The rows are grouped in 4 ways, from coarse to fine. Each group lies inside one group of the grouping before and may be the whole of it. The rows also spread widely along 12 directions, which tell nothing about the answers.
Known rows, each followed by its group in each grouping:
[-48 -60  13 -54  33 -42 -14 -26  52 -32 -15   1  24 -29  36 -43 -18 -37
 -29  23 -41   0 -43 -12  47]  kuv j203 riz j214
[-11   3 -37  15  19 -23 -38   0  -7 -15  17 -42   5  11  -7  26 -37 -19
 -65  20 -14   1 -31  16  30]  sedo j698 Vevaf j171
[  6 -14   7  -5  30   2 -12  -9  10   4   6  -6  -6 -15 -18  -7 -24 -15
  -1  -4  -8  45 -17  -2  39]  sedo j118 Gufu j165
[-27 -45 -22 -31  -3 -59 -44 -23   9  16 -11  25   8  29  37  -5 -13  -6
 -17   5  23  34 -25  18  -6]  kuv j268 naki j979
[ 12  28  42  -7 -55 -14 -32  23 -14  11  -7 -40  57 -29  59  -5  -5 -30
  -5  -3  30 -28 -42 -32  10]  sedo j768 Tanop j392
[ 26  19  -6 -17  24 -33 -12  24 -38 -11  -4 -45  -5 -11   5 -23 -27  -3
 -44  14 -14   6 -27   6  32]  sedo j698 Vevaf j817
[ 23  47 -52   7 -40 -13 -19  44 -23 -29  14   4  29 -34 -19  54  -3   0
  13 -16  -6  32  32   3  -2]  kuv j268 nurop j971
[ 14   2  53 -24   9 -36  46  10 -19  42 -17  46 -55  18  60 -25  23  -4
 -30  17  20  29 -13  -7 -11]  kuv j268 nurop j668
[ 13 -17   2  -9  -2  -6  17 -13 -16   5 -27  34  -6  -1  40 -11   4  29
  -1   2  34  21 -44  22 -12]  kuv j268 boru j535
[ 24  -8  26  -4 -45  29  59 -16  27 -54 -18  23  28 -49   8  12  19 -25
  42   1 -19 -15  54 -44 -19]  kuv j203 dut j273
[-58 -41   6 -16  46  -2  -2 -25  43  -9   6  10   1   5  21 -14  -8 -23
 -49  24 -26  -5 -47   1  34]  kuv j203 nise j886
[  0 -55   0 -39  40  40  -2 -91 -15   9 -17  23  15  34   7 -19 -20  15
  -5 -16  37  66   6  12 -16]  sedo j912 sel j263
[ -9   8 -79   9  22 -45 -58   4  -5  23  42 -11 -11  51 -66  38 -16 -25
 -28  -1   4  44  58   4   7]  sedo j768 Tanop j895
[ -4  -5   6  -2  -3  22 -33 -14 -38 -15 -20 -21  15  11  29 -25 -18  49
   9 -16  11  11 -71  46 -20]  kuv j268 naki j328
[-10  27 -61  -6 -14 -12 -32  -9 -31 -10  28 -14  23  26 -11  52 -10 -13
 -45  -2   9  15  40   4  -8]  sedo j768 rap j435
[-19 -34  14  44  19  79  -5 -50  35  10  16   2  25  41 -21  35   6 -27
 -20  -1  23  -8  -1 -14 -13]  kuv j268 naki j979
[  9  10  14  57  -4  12 -16  -8   1  21  15  -3 -44  42   5  70 -18 -15
 -47   7   4  36 -29  22  -6]  kuv j203 dut j273
[  1  34 -56 -10 -15 -31 -10  25 -31 -59  12 -31   0   1 -36  -2   2  17
   2  -1 -49 -13  59   9 -22]  kuv j203 riz j214
[-12   6  39 -14  37 109  25 -33 -19 -24   3 -14  42 -15   1 -19   7  12
 -16 -20  -8   7 -20  -4   3]  kuv j268 naki j979
[ -2 -63  19 -22 -16 -54 -38 -27  34  33 -21  24  16  23  41 -10  -9 -37
   1   7  40  31 -19 -18  -2]  kuv j268 boru j535
[  4  27  32 -44 -24   9  32  -1 -32   1 -13  36  -1 -27  33 -25  15  11
  30 -19   6  39  20 -12  -9]  sedo j768 rap j435
[ -4 -42 -51  41 -32 -36  -5 -15  35 -31 -16  28 -23  -1 -27   2  -6  17
  75   6  -2 -14   9  17 -20]  sedo j768 Tanop j895
[ 25 -35 -23 -42  11 -32  49  -3   1 -28 -27  39  -5  -8 -28 -67  31  19
  67   2  -4  -1  77 -23 -30]  kuv j268 nurop j668
[-36 -17  12 -26   1  38 -14 -23  17  49  16  28  57  41   2 -11  33 -27
   1 -11  54   5  38 -43 -27]  kuv j268 nurop j971
[  0 -46 -58 -28  62 -22  10 -21   8 -25  -1   1  11  20 -47 -37   6   1
 -12  17 -10  -9  39  -5   4]  kuv j268 naki j328
[ 21  -9 -10  39 -13 -13 -24   7   4 -19  -7 -11 -34 -16 -30   0 -32  20
  56 -12 -18  34 -27  28  10]  sedo j118 Gufu j165
[-36 -42  20 -22 -13 -32 -41 -27  44 -33  -1 -20  14   2  14  -6 -21 -50
  -8   8 -47   8   7 -20   9]  kuv j203 riz j214
[ 12   2  13  32  73   5  23  36   2  22   2   4 -48  -4 -21 -25   4  13
 -21  12 -11  11 -66  20  45]  kuv j268 naki j979
[ 57  15  35  -4 -22  13 -32  -2 -47  10 -19 -54  33   4   6 -30 -16   7
  26 -22  35  10 -13  -9 -14]  sedo j768 Tanop j895
[ 26  -5  32  58  43  35  22  -7 -14  27  -1 -30 -59  55 -32 -30  -1  13
 -11  16  13 -25 -20   6  -9]  sedo j698 Vevaf j817
[  6   2   2   6 -19  15   7 -19 -30  13 -15   8   1  26  22 -17   9  32
  17  -6  43 -11 -17  13 -32]  sedo j768 rap j435
[ 52  27 -36  70   3  -8  -6  47 -11  -5  -3 -43   7 -23 -29  14 -10  16
   4  14  22 -48 -60  13  28]  sedo j768 Tanop j895

New rows. What belongs after each?
[ 35 -13  52   2 -25 -16   7   4 -12 -17 -42   0 -23 -39  34 -48 -19  20
  66 -12 -10  24 -45   9   1]  sedo j912 sel j263
[-50 -47  18 -25  61 -17  31 -18  55   2   1  27 -11 -22  27 -31  -6 -48
 -56  40 -23 -10 -43 -24  64]  sedo j698 Vevaf j817
[-52 -20 -32 -55  -6 -26  18 -24  22   5   0  57  49 -17  50  -4  20 -22
 -27  17  31 -13   1 -25  15]  sedo j768 rap j435
[ 29  50  16  14  37  31   8  27 -64 -11   4 -61 -15  -5  -8 -25 -20  28
 -42   2 -16  -2 -49  24  22]  sedo j698 Vevaf j171
[ 56  19 -16 -20 -27 -11 -34   7 -58  10 -10 -55  56  25 -16 -27  -9   5
  11 -11  53 -12  37 -21 -28]  sedo j698 Vevaf j817
[-15 -10  -9  14 -38  -7 -17  -2  28 -26   3  -9  29 -17  -5  11 -11 -33
  20   6 -11 -21  17 -24   4]  sedo j698 Vevaf j817
[  7   3  -8  -7 -70 -45 -69   6  -5 -31  11 -43  36  13   0  35 -19 -51
   5 -13 -23  15  63 -24 -28]  kuv j268 naki j979
[ 50  14  22   0  -6  45  30  -1 -15   8 -14   2  37 -31 -15 -22  15   3
  47 -16  40   2  14 -32   0]  sedo j768 Tanop j895
[ -4 -32 -71  29  -2 -30  -6   2  29 -35  -8  11   9   3 -34   1  -1  20
  33  16   0 -35  -4  16  -7]  kuv j203 nise j886
[ -9 -43  -5  12   8 -41 -21  -4  47   8 -12   2  12   5  12  -6  -6 -25
 -12  25  14 -19 -46  -7  22]  kuv j203 riz j214
[  3 -14 -26   5 102  26  22  -1  10 -21  19 -24 -19  -6 -79 -35  -6  -5
 -19  10 -40   0   6  -5  57]  sedo j768 rap j435
[ 10 -26  16 -13 -22 -64 -16  -8   6   5 -18   2 -21   8  31 -13 -23 -28
  -3  16   1  20  -4  -8   3]  sedo j698 Vevaf j817
[ 35  31  35   7  35  59  30  -2 -51 -12  -4 -44  -7   9   3 -14  -2  28
 -42  -2  -5  -4 -31  13  -4]  kuv j203 dut j273
[-23 -58 -35  31  -9 -42 -44  -7  68  14   5  12  32  24 -11  22   0 -48
   2  22  26 -29  -9 -22   8]  kuv j268 naki j328
[-44  12  63 -14 -10  92  21 -35  10 -11   3  21  47 -52  58  11  -2 -17
 -10 -17  -3  21 -47 -18  22]  sedo j912 sel j263
[ -3  20 -37  35  33  31   6  30 -19 -44   7 -52   3 -11 -59 -50   4  44
  30   0 -30 -67 -22  18  13]  sedo j768 rap j435
[-16 -29   9   3  -7  28 -54 -51   9 -35   2 -39  27  -3  10  29 -57 -29
 -27  -6 -21  36 -34  11  20]  sedo j698 Vevaf j817
[ 19 -13  62   1  23  43  43  -5   8  25 -12  19   1   0   6 -36  27 -10
  15  -2  21   1  -5 -31  -1]  kuv j268 naki j979
[-33  20 -17 -47 -23 -22 -23  -5 -22  -7  11  27  11 -18  25   8 -12  -5
   2 -20 -15  65  25   4  -1]  sedo j912 sel j263
[ 22   5  53 -15  31  28  25 -13 -28 -23  -6 -37 -25  15   0 -36  -4  -2
 -22   2 -38   7  12  -8  -6]  kuv j203 nise j886
[ 23 -42  17 -36  43   1  21 -53   8   3  -5  45 -38  18 -13  14 -11 -32
 -15  -4 -13 106  52  -9   5]  kuv j268 naki j328
[ 28 -56  38  16   1   3 -14 -36  35 -55 -27 -55  21 -13  12  -9 -35 -33
  -5  18 -29 -28 -38 -14  16]  kuv j203 nise j886
[ -3  11 -23 -24  -1  52  21 -31 -28 -61  -3  -6  40 -39  -4   3 -17  19
   0 -10 -18  16  10   9   1]  sedo j698 Vevaf j171
[  3 -61  24   0  39 -13  -2  -3  51  12 -18  12   2  -9  -6 -43  -2 -24
  23  11   3   4 -37 -18  33]  kuv j268 nurop j971
[-11 -54  17 -54  -1 -12  -1 -45  18 -58 -27   9  25 -33  32 -26 -20 -18
  11  -1 -38  30  -2  -6   7]  kuv j268 naki j328
[ -2 -19 -99 -19  29 -20 -13  -6 -10 -29   3   3  47   8 -40  -4   3  23
  -8   7  16 -13  21  14  -4]  kuv j268 naki j328
[-18  -1 -14 -18  -9  23  -8 -26   4  11  24  -7  47  23 -25   1  14 -29
  -3  -6  23 -11  69 -43 -19]  sedo j118 Gufu j165
[-20 -12   3  49  20  39  16 -22  13 -59   9 -43 -16  -4 -12   3 -15  -6
 -23  18 -54 -53 -20   5   8]  sedo j912 sel j263
[ -4  21 -24  31 -17  -3 -68  36 -16  13  10 -30  28  11  -2  19 -16  15
   0 -13  21   7 -56  27   2]  kuv j268 nurop j971
[  4 -29 -23  37   7 -44   2  14  26 -12  -5  15 -49  16 -29  -5   2  -1
  25  14 -22  -4   5  13  -5]  kuv j268 naki j979
[ 21  32  31 -10 -23  -2  20   4 -39  -9 -11  10 -29  -8  47  22  -7  13
 -25  -3  -9  44 -19  20 -13]  kuv j203 dut j273
[ 21   3  15  46 -40  16   0   9  28  22  -8  34  11 -11  13  47   3 -13
  30  -2  40  16 -30  -9   0]  kuv j203 nise j886
[ 18  13  35 -21  -8 -30 -33  33 -16  -6  -5 -59  45 -19  36 -22 -11 -36
 -40   7  -6 -22 -35 -26  24]  kuv j268 naki j979
[ 83  10   0  26  13 -23 -15  25 -19  52   8 -21 -12  49 -45  24   6 -35
 -16   2  46  30  53 -32 -10]  kuv j268 nurop j971
[-52  10   4 -63  23  54  26 -11   5  14  13  56  69 -37  31 -10  30 -10
 -25 -13  26  30  -6 -27  22]  kuv j268 boru j535
[-30  10  26 -22 -75 -53 -20   5  -6 -28  -7 -13   7   1  78   8  -4 -21
 -22  11 -26 -22  -6  -5 -32]  kuv j203 dut j273
[  2  34 -21 -18   8  24   8 -13 -56 -53   8 -35  -3  -4  -5   1 -13  23
 -29  -8 -37   8  17  21  -5]  sedo j768 rap j435
[ 38  33 -23 -35 -43 -26 -42   2 -62  18 -11  -8  42   0  31  23 -27   8
 -14 -18  54  58   0   9 -11]  sedo j698 Vevaf j817
[-37 -36  62  -7 -24  11 -29 -52  35  37   6  22 -11  28  32   9 -14 -48
   6  -9  11  53   2 -22  -6]  sedo j118 Gufu j165
[-58 -24  58 -42 -32  41 -17 -64   9 -20  -1   0  28   7  47 -17 -16 -32
   0 -13 -21  27  15 -20 -21]  sedo j698 Vevaf j171
[ 50 -37 -28 -10 -14  24 -32 -41  -3 -48 -32 -14  63 -29 -16  14 -40  18
  47 -23  18  46 -16  15   0]  kuv j203 nise j886
[ 29  49  25  47   1  55  30  32 -16 -23   9   7 -27 -49  -6  47  -5   7
  -5 -13 -28  43 -36  16  26]  kuv j268 boru j535
[  0  -8  23 -25   7 -26  35 -11  12 -54   5 -14 -28 -11   9   3  -3 -47
 -43  23 -74  -1  53 -27   5]  kuv j203 dut j273
[-11 -18  -2  13 -28 -48   5   2  54  32   7  57 -12 -18  23  43   1 -51
   0  18  23  24  -2 -26  26]  sedo j118 Gufu j165
[-32  29   8  -7  16  -5  28  24 -20  16   0  29 -15 -26  55 -18   9  23
 -32  11   7  -3 -71  18  24]  sedo j912 sel j263
[ 44 -29 -39  41 -10 -23  -5  -5  25 -44  -3 -17   1  -4 -40  43 -15 -30
   3  14 -14  -6  33 -12   2]  kuv j268 boru j535
[ 21  46  45  11  -7  -3 -12  23 -19   3  20 -30 -28 -19   8  29 -20 -43
 -33  -6 -34  45   1 -14  29]  sedo j768 Tanop j895
[ 20 -38  43  14  -4  12  -8 -53  19  23 -11  25 -37  22   2  16 -21 -24
  26 -13  15  74   5  -3  -6]  sedo j768 Tanop j895
[ 22 -44  21  41 -21   6 -16 -37  28 -16 -13  17 -37  18 -13  35 -22 -17
  38 -11 -13  55   9  10 -19]  kuv j268 naki j979
[-29 -34  48   1  11 -13  54 -16  48 -30 -20  37 -47 -25  45 -22  10 -16
  -9  30 -47 -15 -36  -5  16]  kuv j203 riz j214
[  0 -35 -25  57   3  -1  14  -9  44  12 -11  24   3  -4  -5   7   7   2
  19  23  42 -49 -52   2  12]  sedo j768 Tanop j895
[ 30 -21 -14  63  -6  10   3   8  15 -12 -20  14 -27  -1 -23   9  -5  31
  55  -3  10   4 -38  29 -10]  kuv j268 nurop j971
[ 35   6 -29  68  31  13 -22   5 -12  43  18 -49   3  60 -46  15   1  -4
 -37  17  56 -46 -17  -3  -1]  sedo j768 Tanop j895
[ -7 -29  13 -41  14  22  38 -30   1  -3 -17  71 -21  -1 -15 -47  23  25
  72 -26  -5  67  52   0 -29]  kuv j268 naki j979
[ 11  41  17 -28  -2  40  14 -11 -55 -38   5 -36  18   4  18   2  -2   8
 -44  -6 -24   4  22  -1 -21]  kuv j203 nise j886
[-17 -30 -34 -44   9 -65  -2 -17  -8 -13 -27  37 -18 -17  40 -36 -16  33
  10   8   6  32 -45  36  12]  sedo j768 Tanop j392
[-16  21   8  -3   4  13 -70 -17 -37  37  20 -30  10  41  20  31 -34 -10
 -55 -18  25  59 -42  23  12]  sedo j768 rap j435
[ 23  11 -77  23 -12 -31 -36  21 -30   4 -10 -16  36   0  -1  16 -23  36
 -12  10  58 -18 -60  35   9]  sedo j698 Vevaf j817
[ 12  23 -11 -59  29 -51   7  32 -27  41   9  14  -3  28 -25 -52  32  -7
  -4  -1  13  28  73 -32  -8]  kuv j203 riz j214
[ 48  48  63  20 -27   5  45  35 -41  -3  -4 -14 -44   5  16  -5  25 -10
  -3   3 -20 -10  35 -24 -31]  kuv j268 naki j328
[-50   7   2 -18 -26 -44 -18   3  16   6  13  35 -26  16  30  17   5 -23
 -17   4 -24  35  15   1  -9]  kuv j203 riz j214
[-38 -28 -12 -13   4 -13   7 -13  24 -11  -9  42  -3 -24  14 -29  -1   9
  35  -1 -10  13 -19   6  10]  sedo j912 sel j263
[-19 -41 -12 -25  11 -17   7 -23  20 -12 -21  29  32 -20  54  -1  -4  -4
 -33  21  22  -2 -58   6  18]  kuv j268 nurop j668
[ 21 -23 -38  35 -42 -57 -76  41  13 -23 -24 -48  54 -21   5  -9 -27  10
  40   5  23 -45 -76  16   9]  kuv j268 nurop j668
[-25 -44   2   3 -12 -20  26 -19  34 -35 -28  36 -19 -29  29 -33  -1  14
  44  13 -16 -21 -40  11   8]  sedo j768 rap j435
[-34  32  -4   7   1  30 -13 -12 -39 -43  24 -55  -8  18   0  -2 -11  10
 -40  -2 -47 -26   3  18 -16]  sedo j768 Tanop j895
[ 86  -2  13  17  -7 -15   6  -3 -30  29 -17  -4 -25  27 -35 -12  -2  -2
  49 -13  38  41  58 -21 -27]  sedo j912 sel j263
[ 48  38  -3 -45 -12   1   5 -17 -71 -43   2 -37   3  11   1  24 -15  -1
 -42 -13 -27  52  71   1 -31]  kuv j203 dut j273
[-33   5   9  10 -50 -42 -54   6   6  14  11 -12  -3  22  36  22 -22 -36
 -20   7   0   6 -13  -3  -5]  sedo j698 Vevaf j817
[ 19 -58 -54  52  33  23  -9 -33  53  -1   8  23  10  26 -80  42  -3 -20
  25   2  23  18  31  -6   4]  kuv j268 naki j979
[-36  13   3 -62 -14 -49 -29 -12 -19  21  13  -1  29  10  65   6  -6 -43
 -74  10  13  20   4 -20   9]  sedo j768 Tanop j895
[ -4  41 -45 -25  30 -11 -32  25 -70 -39  13 -54 -12   3 -38 -42 -20  48
  -2 -18 -46  18   3  40   8]  sedo j768 rap j435
[-64  -2  -7 -13 -21 -28 -22  -7  -7 -36   4 -18  -9   6  39 -23 -18   5
 -24  15 -41 -25 -30  22  -8]  sedo j698 Vevaf j171
[ 41  21  28  67 -23  18  -1   3 -18 -16  -1 -43 -41   8 -10  24 -17  -2
   7   0 -15  -8 -16  10 -10]  sedo j768 Tanop j895
[-31 -15  39  16  26 103  16 -69 -10   8   6  -6   3  33  10  -7  -4  22
 -20 -10  21   1 -36  14 -18]  sedo j118 Gufu j165
[ 22   9 -47  38  53 -51 -12  44  -5  36  20 -15 -41  32 -58  -9  -1  -5
 -18  18   8  -3   4   2  27]  sedo j912 sel j263
[  9 -77  -6 -23  57  17 -26 -62  14  15 -23   3  32  31   2 -24 -22   3
 -16   0  45  36 -44  12   9]  kuv j268 nurop j971
[ -6 -59   2  53 -43 -15   0 -23  79 -24 -17  34  11 -20  25  52  -7 -46
  18  24   5 -25 -33 -15   5]  kuv j268 naki j328
[ -8   8 -39   8  10  -9 -37 -12 -38  39   8  -7   2  60   4   6  -6  26
 -32  -1  54   7 -27  30 -16]  sedo j768 rap j435
[ 12 -30  60   8 -17  25 -20 -28   6  12 -23 -30  34   4  30 -39 -12 -15
  28  -8  27 -17 -35 -23  -8]  sedo j912 sel j263
[ -3  25   9  -5 -63   4  -2  -5 -34  10 -13   8  30   3  51  -8  15  22
  23 -10  46 -22 -10  -1 -43]  sedo j768 Tanop j895
[ 13  -8  60 -39 -38 -28 -12 -29 -22 -31 -19 -31 -16  19  45 -20 -14 -23
 -10  -3 -36  24  33 -12 -36]  kuv j203 riz j214
[ 76  36 -30  19   1  -1  18  32 -38  42   1  12   9   5 -45   9  18  10
  29 -12  64  24  48 -22  -9]  sedo j912 sel j263
[ 10  11  37  14  -5 -41 -57  25 -19   3   5 -30 -57  16   8   9 -37 -15
 -12 -13 -45  72 -29  28  11]  kuv j268 naki j979
[ 26  38  -6  29 -19 -21  12  36  -5  12   6  40 -34 -40   6  49 -10  -9
  10  -6   0  61 -12   6  28]  sedo j912 sel j263
[ 50 -14  19  -1 -49 -33  -9  -5  -3 -18 -24 -52  57  13  35  -4   1 -37
 -18  24  31 -70  16 -47 -28]  kuv j203 nise j886
[-19  10 -10   1  24  45 -13   0 -10  51  19  16  41  36 -13  -4  26   7
 -13 -13  57   5  -5  -8 -11]  kuv j268 naki j979
[-20  23   3 -11 -49   6  24 -11 -14   5   6  34  15   5  36  14  26 -10
   3  -2  19 -10  48 -27 -39]  sedo j912 sel j263
[ 74  38  39  51 -22   2  16  52 -28   8 -28 -25  -8 -35  32  11  -9  23
   3   6  27 -12 -96  17  16]  kuv j203 dut j273
[-49  61  27 -31 -59  36  22  -6 -39 -20  11  29  16 -36  77  23  13   8
 -17 -17 -11  16  -5   3 -21]  sedo j768 Tanop j895
[ 52  17  19   6  -6 -43 -25  18 -23  48   1  -1 -41  21 -16   4 -12 -21
  17 -13  20  71  25  -9   3]  sedo j768 Tanop j895
[ 20  13 -29  -3   4 -31  -2  27   4  -9   6  41 -16 -39 -16  42 -12 -14
   5  -9 -18  82   8  10  34]  kuv j268 naki j979
[ 63  37  11  39   2  22 -20  38 -34  39  -3 -50  41  10  -3  14  -2   8
 -25   0  64 -21 -61  -2   8]  kuv j203 dut j273
[-23  60  10 -13 -14  34 -22  -2 -54  -7  31 -35  10  16  18  29  -8  -9
 -55 -16 -17  20  14   3  -7]  sedo j768 rap j435
[ -6   7 -53  21   5 -33 -10   9 -15 -21   1 -14 -10   1   6   7 -11  24
 -24  17   3 -28 -41  31   8]  sedo j768 Tanop j392
[  2  15 -13 -31   4 -52  27  10 -15 -65  12 -25 -44  10 -28 -20  10 -22
 -22  17 -88 -10 104 -21 -20]  kuv j203 riz j214
[  5   5 -43  39 -29  -5  20  -6  16   4  12   6  34   5  14  57  13 -24
 -47  32  49 -64   1 -23  -5]  sedo j118 Gufu j165
